There are 3 ways to turn a row about zero (a turn may also mirror it). The second row of each pair is the first, turned, with some noise. The first 27 pairs use one turn. New pairs use 2 turns, one after the other, and a turn may come again.
Some pairs, each with its turns in order after it:
[ 17   4   2  -3 -39 -10 -17  19]
[-21  -9   1  -4 -42 -11  -9 -12] => k617

[  9  25 -23  -9   4  25  -4  -4]
[-16 -36   2 -16  14 -10  -7   2] => k93

[-27  12  18  -9  10 -11  10   6]
[  1  14  31  -5 -18 -10   0  -6] => k93

[ -3 -26  11 -33   3  -3  10  15]
[  6 -27   5  22  18  -4  12  18] => k785

[  4   6   9 -21   0 -24  -9 -10]
[ -2  23  19   5  -7  -9   6 -18] => k617

[  1  -7 -21  16  -1  10  13  -1]
[  2   2  -9  -1  -3 -25 -19  -8] => k785

[ 18   0  -4   0 -15   2  12  11]
[  8   0 -18 -10   9 -10   5   8] => k93

[  2 -20 -21 -31  -9  24 -19  -8]
[ 38 -25 -11   3  -4  14 -14   9] => k785

[-11   7  -4 -26 -18 -24  17  19]
[ 22   4  22  -4  22 -11  28   4] => k785

[ 10   7   6  -6 -28  -2 -18   0]
[ 16  -7 -17  15   3 -21 -14   4] => k93

[-23  20  -7  19  -6   6  -8  17]
[-24 -23   3 -13  11 -10 -13  10] => k617

[  0 -11 -16 -15   2   8 -13 -31]
[ 13  23  -4 -25   2  15  10  -8] => k617

[-13  12  15   1   7   0 -22  12]
[-10  10  15  12  -1 -15 -20 -11] => k93

[ -8   1   2 -17  14  -9 -22   2]
[ -5   3  22  15  10  -3 -13  12] => k93

[ -1 -13 -13   3   7   2   8   8]
[  3   6 -17   6   3   2 -12   7] => k617

[  1 -31  11  -3 -19  12   5 -11]
[  3   1 -22  17 -18   3  22  10] => k93

[ 15 -26  20  -4   5   7  -9  -9]
[ -9 -15   5  25 -13  12  -7  13] => k785

[  9 -17 -11  12  -3   5   6  -5]
[ 16  -4 -18  -3  -5   5  -7   3] => k617

[  5  26   0  -9  -2 -14 -10   2]
[  4  15   6 -13  -2  14  13   5] => k785

[-10  15 -10  -4  10  -4 -15  17]
[-25   4  -6  -4  12 -13  -5  -2] => k617

[  2   0  12  34  -8  -3 -17  -6]
[-15  20   5  11 -16  11 -10 -22] => k785

[ 25  -5   3 -11   1  11   0 -27]
[  1 -15   3  -6 -32   7  -6  17] => k785

[-26   6  29 -20   5   6 -13  23]
[-37   2  23  18  14  16  -7  -5] => k617

[ 23 -24   2 -18  17 -23  -3 -20]
[ 7 11  1  6  4 28 -8 41] => k93

[ -1  29  -8 -12  21 -27   6   3]
[-10  17   2 -30  20   3  15  20] => k785

[ 17 -16  -1   7  10   2  12 -18]
[25  0 -9  5 -1  6  9 -3] => k617

[ 15  29  18  22  10 -12   3 -18]
[  2   3  -8 -19 -19  11 -36  -7] => k93

New pairs, each followed by its turns in order:
[-27  -1 -20 -17  -3 -10   1  11]
[-33  -4   8   8  -7  -2  14  11] => k93 k785

[  5  -4 -34  20  37 -16 -11 -33]
[ 17  39 -16   4  16 -30  32 -12] => k617 k617

[ 16 -19  21  -2  17  -8  -7  14]
[  1  15 -17 -17  13   7  20 -20] => k93 k785

[  1  -4  -5   0 -11   2   6 -19]
[ -2   0 -14   0   7   4  15   4] => k93 k93

[  6  12 -30   4   8  15 -21 -10]
[ 17 -12   1 -23  21 -10   1  22] => k617 k785

[-5 -4  9  6 13  4  6 26]
[ 10  -8  23 -12 -14  -9  -8  -6] => k93 k93

[ 13   2  56  21  10 -12  -2   6]
[ 28  22   2 -33  -5  26  12 -26] => k93 k785

[ -4  11  14  -9  38  27  25 -24]
[ 24 -34  15  16  18   7  16 -30] => k93 k785

[-30 -13  24   3  13   1  10  -9]
[ 12  -9 -17  -3 -27 -20   5 -15] => k93 k93

[-17  24   6   0   4   3  -1 -19]
[ 3  9 13 27  9  6  5  3] => k617 k617

[-26  -5  14 -11   3 -23  18  15]
[-22  22  -5  13  -2  24   7 -17] => k617 k785

[22  2 14 17 -6 24  3 -6]
[ 10  -7   9 -23 -21   1 -17  10] => k785 k617

[ 15  -8  38  19   2  -2 -10 -31]
[ 35  14  -8  -5 -13   9  -8 -33] => k93 k785

[  9  -7   9 -25  -3   2   4  -4]
[ -7  20 -15  -4   2  -5  16   2] => k785 k93

[ -3 -23   1  -9 -30  -8  -8 -28]
[ 13 -23 -36   1 -23  -8  -3   3] => k93 k617

[-12   2 -11   0  31 -15  -6 -16]
[-18  -1  30  17  11 -13  -6   2] => k785 k93

[  2  22  35  -9  -9  -7  -7 -23]
[  1  16 -11  -6 -44   0   2   9] => k617 k93

[-25  10  -4  17   9  -3   2   0]
[ -5  13  -2  16  15   6  -4 -16] => k617 k617

[-24   1  -4  -2 -14 -15  -3  21]
[-14   1   1 -18 -10  21 -16   7] => k785 k93

[-16  11  15   5 -14  32   9 -29]
[-7  5 -5 32 -7 31  6 15] => k617 k617

[-20   5  21 -23  26   2 -16 -30]
[-32  -4  12 -20 -33   4 -12   6] => k617 k93

[-33 -17  -7 -20   1  13  14  -7]
[  6  20 -14 -16 -28  -2  24  -2] => k93 k93

[  7 -10 -17   2  23  18   1   6]
[ 6 -2  4  9 34  9  2 -6] => k785 k93

[ 10   3   5  -8   3 -29  12  18]
[ -8 -10   7  26   7 -21  -1  13] => k785 k617

[ 17  27   8 -14 -15   5 -11  -5]
[  4 -14 -17 -15  -8 -21  17  12] => k785 k93

[  6   4  -5 -23 -24   4  -5  -9]
[  9  25 -10  -1  20  12   7   6] => k93 k93

[ 29 -12  14 -16 -14  28  14  11]
[ 22  15   4  -5  34 -28   4   4] => k93 k785

[ 0 33 26  5 28 -7 16 19]
[  1  41  10  -9 -10  30   3 -23] => k617 k93

[  3  11  11 -24  -4   7  21  -2]
[ 19  19   1   2   6 -19   8  10] => k93 k93

[  7  15  -2  14 -15 -25  -5  -9]
[  2  -7   5  -8 -22 -26 -19   3] => k785 k93

[ -4   7  -6  18  -2  12 -11   2]
[-2  0 11  9  4  8 16 12] => k617 k93

[-20 -32  15   0   5   6  17 -23]
[ 10 -12   5  -1 -18 -27  13 -33] => k93 k785

[  0  41   8 -12   1 -17   9   3]
[-6 21 17 15  0  0 15 36] => k785 k617

[ 14  10  -9  19 -26  18  -1 -13]
[  3  23  -7   3 -31  12 -13  12] => k617 k617

[ -6 -17  -9   9  -6  -5  -4  15]
[  7 -10  -7  -2  10 -14   7 -15] => k785 k617

[ -2  18  -7 -13 -13 -20   2  -2]
[ -3  15 -11   4   8  -1 -14  23] => k93 k93

